There are 9 hidden switches. A switch that is on adds its own fixed numbers to the row, and there is some noise. The rows also spread widely along 12 directions, which tell nothing about the answers.
In the rows, 128 means zero.
Known rows, each followed by its switches (1 for on, 0 for off):
[148 143 119 150  99 159 137 156 109 111  92 133 139 128 140 137 135 128
 138 117 146 102 105 133 122 163 114  54 143 170 164 150 112 152 155 131]
0 1 0 0 0 0 1 1 1
[ 86 155 141 144  97 150 135 184  59 134  67 100 119 158 167 144 119 131
 159 154 173 120 122 157 128 154 140 135 153 181 118 152  52 116 187 119]
1 1 1 0 0 0 1 1 1
[117 139 145 187 101  75 137 130 102  87 107 143 132 151 130 139 102  95
 122 102 194 142 130 134 123 120 157 159 157 134 152 157 121 139 142 101]
0 0 0 0 0 0 0 1 0
[155 128 119 115 106 171 135 177 102 117  71 130 143 121 115 131 139 141
 128 125 155 111  78 106 163 137 139  76 132 150 125 137 127 143 135 123]
1 0 0 1 0 0 1 0 1
[ 90 148 127 143 121 164 123 191  58 105  71 108 149 144 165 142 103 130
 155 114 168 129 120 164 139 132 146 131 130 159 130 119 101 106 184 110]
0 0 0 0 1 0 1 0 1
[170 119 117 132 109 141 165 169 103  98  83 131 120 121 144 129 148 151
 149 122 166 111 101 123 170 131 138  92 117 174 115 132 137 100 131  93]
0 0 0 0 1 1 1 1 1
[172 147  96 154  97  96 157 150  85 100  62 127 113 125 124 182 116 106
 155 106 200 119  85 114 156 128 149  76 100 157  97 134 141 108 105 100]
0 1 1 0 1 0 1 1 1
[165 108 138 138 134 112 162 148 147 113 116 168 122 157 171 108 176 144
 129 136 167 110 133  94 143 111 148 156 157 173 115 156  73 102 168  91]
1 0 0 1 0 0 1 1 0
[124 142 131 145 127 131 161 173 102  96 123 141 162 122 157 117 130 151
 127 111 173 129 129 142 142 103 143 125 137 153 162 100 115 125 151 110]
0 0 0 1 0 1 0 0 1
[152 156 122 157 107 113 134 150 104 126  90 119 118 132 117 157 135  69
 127  88 167 118 102 128 143 129 139  93 124 126 150 130 104 128 131 119]
0 1 1 0 0 0 1 1 0
[143 117 124 137  76 149 152 127 118  96  81 145 147 130 138 119 131 165
 126 141 163 105  99 110 145 158 135  82 166 177 132 147 128 159 138 122]
0 1 1 0 0 1 0 1 0
[151 139 111 137 104 148 120 166  96 105  73 151 127 133 155 153 117 131
 135  98 178 109 129 109 113 129 147  76 109 159 113 131 105 127 156 113]
0 0 1 1 1 1 1 0 1
[135 150 119 162 130 131 143 155 114 108  95 155 161 125 142 140 133 105
 119  88 184 128 112 122 134 111 146 128 127 144 147 114  99 114 164 107]
1 1 0 0 1 0 1 0 0
[122 135 138 130 120 163  64 132 105  94  91 179 152 162 156 132 116 137
 104 132 169 105 174  86  49 134 136  95 164 138 131 132  41 179 207 158]
1 1 1 0 0 0 0 0 1
[156 133 105 155 111 154 172 156 111 107  90 140 142 136 167 136 152 149
 149 135 162 115  97 129 152 160 122  88 139 197 148 152 120  96 162 106]
1 1 0 0 0 0 1 1 1
[ 80 142 138 110  92 148 159 158  63  59  99  88 129 116 126 109 130 184
 123 120 147 123 128 169 161 127 120  91 121 118 145  91 101 131 103 140]
0 0 0 1 1 1 1 1 0
[147 120 120 100 103 150 167 131 108 127  94 133 144 129 134 131 145 173
 143 186 145 126  65 110 158 159 119  86 150 161  97 141 111 131 130 127]
0 1 0 0 0 0 0 1 1
[179 114 103 119 147 147 109 105 135  72 104 193 132 151 148 136 136 131
  87  96 151 114 140  65 107 116 128  92 103 100  94 113 107  93 156 118]
1 0 0 0 1 0 0 0 0
[115 130 126 116 122 113 125 149  77 110  79 130 128 151 171 154 117 154
 153 152 190 125 141 109 127  99 169 159 126 162  67 106  66 118 150 107]
0 0 1 0 1 1 1 1 0
[118 135 108 117  96 138 165 106  95  62 120 132 134 140 158 138 127 205
 129 172 152 130 141 118 124 144 121  84 128 164 127 100 115 124 106 142]
1 0 1 0 0 1 0 1 0
[164 139 152 126 106 104 140 138 121 144 106 126  72 140  92 135 163  86
 127 141 159 129  98 101 137 137 132 124 140 114 113 172  77 123 111 117]
1 0 0 0 0 0 1 1 1
[117 124 120 130  97 170 124 109  91  62  81 166 160 141 136 122 119 158
  98 125 155 121 122 111 102 163 112  65 139 112 127 142  91 138 172 148]
0 1 0 0 1 0 0 1 1
[195 116 101 106 140 122 173 132 124 111 127 110  90 140 156 130 169 146
 156 139 112 120 101 121 183 132 118  91 113 154 121 117 130  72 107 109]
0 0 0 0 1 0 0 1 0
[147 117 121 129 113 135 146 147  86  94  77 130 133 147 116 130 120 115
 121 114 170 132  84 114 169 132 145 117 120 108 104 139 136  91 141 102]
0 0 0 0 0 0 0 1 1
[156 134 113 128 141 125 138 153 106 137 114 120 124 145 141 142 167  99
 131 128 136 138 111 117 157 126 142 136 135 130 155 132  73 103 154 129]
1 0 0 1 0 0 1 1 0
[137 132 117 135 106 117 135 109 113  80 112 138 119 139 137 142 126 145
 130 122 148 124 127 114 117 138 126  87 134 144 137 134 121 140 113 130]
0 0 0 0 1 0 1 0 0

New rows. What belongs after each?
[116 136 126 108 108 136 148 125 101  91 114 144 142 125 150 134 121 191
 136 168 166 131 123 112 117 125 129 103 132 160 104 109 103 139 111 127]
0 0 0 0 0 1 1 0 1
[142 139 122 150 123 179 133 153 119 130  98 167 154 146 154 133 120 105
 112  96 144 122 105 119 115 155 122  91 126 135 136 140 116 100 194 109]
0 0 0 0 0 0 0 0 1
[ 54 157 138 135  77 204 151 139  92 110  83 158 184 128 133 123  97 168
 102 135 161 134  95 138 101 171 102  79 134 130 117 128 105 140 163 131]
0 0 0 0 0 0 1 0 1
[ 90 166 162 141  93 142 137 152 112 130 109 143 150 120 102 124 106 119
 108 122 173 136 108 136 102 130 123 108 144 117 127 125  98 164 133 124]
0 0 0 0 0 0 0 0 1
[162 151  93 136 129 120 148 122  93  94 107 144 135 126 139 166 140 128
 125 127 166 139 110 108 126 137 120  85 102 133 143 117  99  97 122 133]
1 1 0 0 0 1 1 1 1
[151 130 124 134  82 170 180 159 115 138  63 150 154 116 101 116 149 119
 102 122 174 119  39 105 178 157 135  78 139 136 122 155 132 116 145 107]
1 1 1 1 0 0 0 0 1
[162 164 108 138 120 133 129 174  91 143  90 116 120 128 112 175 116 102
 149 124 160 131  92 124 130 137 136  91 108 153 130 123 128 131 130 124]
1 0 0 0 0 0 0 1 1
[ 66 166 166 121  97 191 170 164 102  76 108 138 153  99  98  85 126 168
  80  99 158 121 125 163 125 123  94  71 105  79 131  72  99 124 119 133]
1 0 0 0 1 0 0 0 1
[146 149 111 125 109 150 146 179  96 105  82 133 133 112 123 150 124 150
 135 110 168 111 101 118 136 124 129  62 102 159 114 113 125 134 114 117]
1 0 0 1 1 0 1 0 1
[137 156 135 119 134 129 134 191 117 120 117 110  98 131 158 143 130 160
 159 129 155  97 143 140 126  99 131 112 117 186 103  95 100 135 110 105]
1 0 0 0 0 0 1 0 0
[149 143 136 115 132 165 106 186 119 119  99 155 123 128 145 132 125 141
 126 101 150  92 142 115  94 106 126  78 118 144 101 111  80 148 162 120]
0 0 0 1 1 0 0 0 1
[146 123 148 177 103  82 188 148 135  71 114 160 155 116 142 104 135 145
 120 100 212 109 118 131 157  93 156 143 157 170 143 126 142 138 117  76]
0 1 0 0 0 1 0 1 0
[121 150 129 140 100 138 156 134 100  97 106 135 152 117 112 133 138 147
 126 143 161 144 109 128 122 141 124  88 140 140 158 120 110 152 128 143]
1 0 0 0 1 0 0 1 1
[152 136 132 108 125 134 117 131 147 107 121 156  89 145 171 141 132 162
 130 131 142  79 151 101  87 125 104  70 122 164  73 125  72 135 124 117]
0 1 0 0 0 0 1 0 0
[191 124  88 153 109 147 177 126 148 117  83 214 186 115 134 151 146 135
 116 110 179 125  71  68 130 140 133  61 114 164 123 143 144 122 155 104]
0 0 0 1 1 0 1 1 1
[158 166 126 156  75 108 175 160 113 126  91 132 107 102 111 158 137 119
 145 111 184 116 100 127 133 135 134  64 118 173 138 142 123 150  93 112]
0 0 1 1 1 1 1 1 1
[136 161 136 140  95 115 160 163 121 127 109 124 100 127 145 144 129 135
 138 124 159  98 121 140 122 132 119  77 128 170 113 126  89 146 114 114]
0 1 1 1 0 0 0 1 0
[127 140 145 115 108 114 148 108 106 156 110 130 155 114  85 128 152 100
 120 167 159 170  60 109 144 135 142 132 171  97 141 141  74 154 128 147]
0 1 0 0 1 0 0 0 1
[113 130 144 127  92 130 117 144  67 100  90  76  91 155 132 120 122  97
 125 114 144 124 113 153 167 149 141 125 155 109 152 151  97 113 141 127]
0 1 1 0 0 1 0 0 0
[ 96 146 110 144 123 117 176 110  79  96 124 117 179 141 161 133 135 142
 134 157 158 170 109 148 157 131 138 143 157 133 178  99  90 105 151 142]
0 1 1 0 0 0 0 1 0
[129 137 149 149 103 113 135 130 137 125 102 173 115 149 154 140 123 134
 121 135 183 116 132  92  94 127 143 148 144 169  93 160  85 131 147  95]
1 0 0 0 0 1 1 0 0
[136 158 133 138 118 138 135 158 135 122 119 162 119 134 152 136 121 122
 107  89 159  98 147 118  93 107 120  82 107 131 112  99  90 134 141 112]
0 0 1 1 0 0 0 0 0
[158 144 152 127  91 139  95 175 107 179  71 117 112 115  93 147 138  95
 154 145 159 117  89 108 118 146 149 110 167 168 132 169  78 206 149 135]
0 0 0 0 1 1 1 1 1
[ 81 155 132 129  99 120 176 149  56  46 121  96 133 120 131 121 130 188
 126 141 171 145 144 166 147 122 123 100 124 132 170  95  97 124  92 142]
1 0 0 1 0 1 1 1 1
[ 94 140 127 128 145 156 141 174  86 119 117 121 168 146 178 122 140 149
 138 127 146 132 136 151 138 111 138 147 144 145 155  93  56 112 193 128]
0 0 0 1 0 0 1 1 0
[122 143 131 129  98 157 139 160  91 103  88 122 130 136 133 135 127 161
 139 149 159 116 117 129 131 148 127  91 136 164 124 137 104 140 138 126]
1 0 0 0 0 0 1 1 1
[145 154 101 140  99  99 143 110 102  76  97 141  91 149 136 174 110 140
 132 129 175 121 136 103 112 132 128  78  89 141  86 117 119 112  81 119]
1 0 1 0 0 0 1 1 0
[124 154 160 154  95 135 164 141 141 101 111 178 116 132 130 113 136 142
  99 119 180 100 134 119  92 136 107  91 132 136 100 145  76 129 142 107]
1 1 0 0 0 0 0 1 1
[103 149 103 135  98 146 138 104  69  88 110 117 128 158 146 154 100 137
 128 142 133 153 112 139 115 179 110  84 123 117 149 144 126  99 136 145]
0 0 0 0 0 0 0 0 1
[ 99 151 128 135 140 144 119 180  88  75 118 126 124 154 183 131 119 157
 127  98 156 106 182 149 109 100 129 119 117 146 140  91  67 117 161 123]
1 0 0 1 0 0 1 0 0
[147 162  97 141 133 148 150 179  97 128  76 150 156 117 145 176 115 139
 148 117 187 126 102 114 124 113 136  96  83 170  90  92 115 107 146 101]
1 0 0 0 1 0 1 1 1
[136 140 126 117 122 133 161 185  86  95 101 119 160 103 131 124 137 165
 135 126 180 120 102 138 165  97 142  98 129 145 136  85 108 142 121 124]
0 1 0 1 0 1 0 1 1
[140 125 133 158 103 141 142 120 105  31  79 175 126 136  95 108 140 103
  64  52 184 113 130 103 134 129 123  77  97  58 133 139 120  84 134 112]
1 0 0 0 1 0 1 1 1
[156 126 143 145 116 106 185 166 126  60 106 150 143 101 135  97 169 157
 128  99 201  96 135 126 161  78 144  84 138 157 145  95  98 142 114 104]
0 1 1 1 1 0 1 1 1
[132 125 148 114 120 149 124 158 116  72  93 149 107 147 135 108 127 145
  98  88 162  81 150 114 128 106 119  92 103 103  72 111  95 110 129 103]
0 0 0 0 0 0 1 1 0
[121 123 124 150  92 123 128 126 101  94  83 156 138 167 158 140 121 134
 124 128 174 120 135 103 114 144 149 118 154 155 125 163  86 143 165 120]
0 0 1 1 0 0 1 1 0
[185 112 130 121 113 111 113 149 113  43  88 141 122 122 115 119 145 154
 132 118 196  81 143  87 147  91 158  69 142 156 132 111 123 177  97 123]
1 1 1 0 0 0 1 0 1
[137 146  95 133 127 108 163 124  98 125 123 124 150 142 178 171 123 161
 169 179 151 147 102 130 128 139 131 122 143 195 131 121 108 125 135 125]
0 1 0 0 0 0 0 1 0
[145 139 104 122 118 109 146 148 102 118 108 120 108 148 169 165 126 149
 164 146 157 120 120 116 137 120 144 100 122 181 108 120 107 122 114 115]
0 0 1 1 0 0 1 0 0
[127  98 122 114 135 196 167 161 106  77 110 123 168 145 182  75 151 181
 125 120 122 113 107 147 199 137 124 115 147 153 150 102 140  74 177 104]
0 0 0 0 0 0 0 0 0
[137 166 146 141  83 110 140 174 112 136  87 112 110 109  86 146 127 116
 130 124 180 104 101 129 130 123 138  84 146 151 128 130  94 198 100 131]
1 1 1 1 0 0 0 1 0
[181 168  99 193  84 116 180 139 130 164  73 168 161 101  82 184 121  63
 128 104 194 156  33 101 139 162 145  92 122 159 153 167 174 136 131 100]
1 0 0 0 1 0 0 1 1
[210 136  93 151 120 101 148 125 136 147 123 146 119 134 160 169 157  96
 166 136 157 138 103  90 132 140 148  95 142 196 168 150 130 123 134 116]
0 0 1 0 0 1 1 0 1
[109 138 131 125  39 160 193 166  70 120  60  51  93 123 105 125 118 149
 149 145 138 111  35 182 217 193 113  66 139 163 116 160 167 115  87 109]
0 1 1 0 0 0 0 1 0
[147 145  85 173  86 107 200 113  91  90 103 138 179 109 126 164 130 147
 145 146 190 169  65 121 159 155 142  95 131 185 184 137 177 124 100 121]
1 0 0 0 0 1 1 1 1
[153 135 131 119 112 158 147 131 132 120 122 143 111 128 142 122 161 150
 118 140 118 117 126 117 120 152 108  92 135 150 139 134  84 118 147 131]
1 0 0 0 1 1 0 1 0
[109 141  99 148 101  99 180 106  79  99 114 128 150 158 168 160 118 154
 149 166 166 164 112 130 142 143 146 133 147 166 141 135 115 107 136 125]
0 0 1 1 0 0 0 1 0
[151 128 146 130 101 141 125 172 130 123  99 122  95 143 149 120 138 134
 149 121 152  88 129 121 137 127 137  97 149 183 117 141 107 146 140 103]
0 0 1 0 0 0 1 0 0
[175 110 109 118  89 153 149 135 117  60  49 189 134 126 117 131 124 172
  96 109 195  83  91  64 140 129 137  36 102 138  52 134 137 127 116 104]
1 1 1 1 1 0 0 0 1
[100 119 144 119  99 162 159 192  97  93  67 153 164 136 169 113 111 201
 128 131 191  92 116 125 151 108 148 135 130 183  57 116 104 126 156  82]
0 0 0 1 0 1 1 1 0
[154 151 111 161  72 109 199 128 121 131  95 120 114 121 120 154 140 112
 146 123 166 126  60 134 168 165 120  74 132 170 139 155 146 112  94 103]
0 1 1 0 0 0 1 1 0
[169 146  96 121 115 141 143 130 108 146 110 117 135 124 135 167 142 140
 143 167 129 133  84 110 133 159 122  88 140 176 150 128 108 144 133 147]
1 1 0 0 0 1 0 1 0
[140 145 121 157 110 145 112 175  88  73  89 131 143 128 146 139 119 136
 138  98 182 107 156 127 118 117 152  88 139 177 178 109 122 160 149 127]
1 0 1 0 0 1 1 0 1
[119 134 126 109 114 156 122 168  75 112  71 121 136 140 129 146 109 142
 140 140 168 120 103 120 139 129 138 103 118 136  85 122 102 128 141 118]
0 0 0 0 0 0 1 1 1
[135 147 147 113  88 108 130 130 107 132 101 110 103 125  97 144 131 138
 131 171 160 128  96 111 130 141 135 119 154 140 105 143  82 179  97 139]
1 1 0 0 0 1 0 1 0
[129 116 152 122  81 184 157 157 114 121  83 133 127 135 134  94 136 151
 117 135 142 109  83 128 156 170 119  97 152 148 115 163 129 115 157 103]
0 0 0 0 0 1 0 0 1
[172 133 128 146 130 126 156 179 141 115 105 163 151 113 136 126 147 134
 127  93 169 103 115 114 144  94 145 108 130 161 130 111 118 143 145  99]
0 0 0 1 1 0 0 1 0
[202 116 104 125 125 115 117 119 134 159 105 145 145 129 136 158 165 118
 162 174 148 144  84  66 137 138 169 140 181 200 160 157 103 175 149 135]
1 0 0 0 1 1 1 0 0
[161 124 105 130 118 116 156 141  97  62  97 141 130 130 162 143 126 172
 142 126 182 107 121 115 141 120 133  83 111 168 107 115 126 112 116 109]
0 1 0 0 0 1 1 1 1
[161 122 127 107 122 127 155 147 108 112  98 137 125 127 133 123 137 140
 126 137 171 118  85 106 163 114 140 112 119 129  87 122 113 102 124 101]
0 1 0 0 0 1 0 0 1
[133 160  99 153 113 132 162 132  90 100 101 114 163 108 114 154 141 120
 129 113 160 148  88 141 157 139 127  91 125 132 184 106 119 129 120 143]
1 1 0 0 1 0 1 1 0
[202 147 109 128 123 141 131 179 121 125  96 130  89 126 126 162 133 125
 151 117 146  93 111 108 129 134 120  54 101 178 111 128 138 128 115 114]
1 0 0 0 0 0 0 1 1
[169  93 137  88 139 162 133 157 127 119  93 156 144 143 155  99 169 168
 138 164 149 102 112  82 155 117 139 119 156 159  86 129  79 127 168 112]
0 0 0 0 0 0 1 1 1
[119 128 114 138  46 149 209 115  92  76  64 131 155 116 112 130 125 181
 133 154 181 122  44 125 181 183 115  44 133 162 109 153 167 126  87 115]
0 1 1 0 0 0 1 1 1
[113 126 158 137  89 122 154 135 114 113  90 157 139 137 125 113 128 139
 125 145 198 124 107 104 133 118 156 134 161 143  98 149  96 141 132 100]
0 0 1 0 0 0 1 0 1
[129 151 114 149  80 102 215 125 101 103 106 135 143 115 116 151 138 164
 145 164 182 155  71 121 158 145 131 100 128 169 134 142 137 119  82 113]
1 0 0 1 0 0 1 1 1
[164 154  94 118 116 142 129 110 127  94 116 159 123 118 142 168 119 162
 115 127 141 112 125  93  86 140 106  43  93 147 107 104 109 135 107 140]
1 1 0 0 1 1 0 0 0
[131 152 126 137 119 143 113 169  93 118  87 128 134 132 135 152 110 112
 136 107 171 113 113 132 115 126 133  93 126 142 126 128  94 142 150 123]
0 1 0 0 0 0 1 0 1
[127 131 133 118 113 144 126 190  75  94  69 117 142 133 142 133 122 161
 144 132 180  98 111 131 147 117 145  94 139 165 108 126  86 159 145 123]
0 1 0 1 0 0 1 1 1
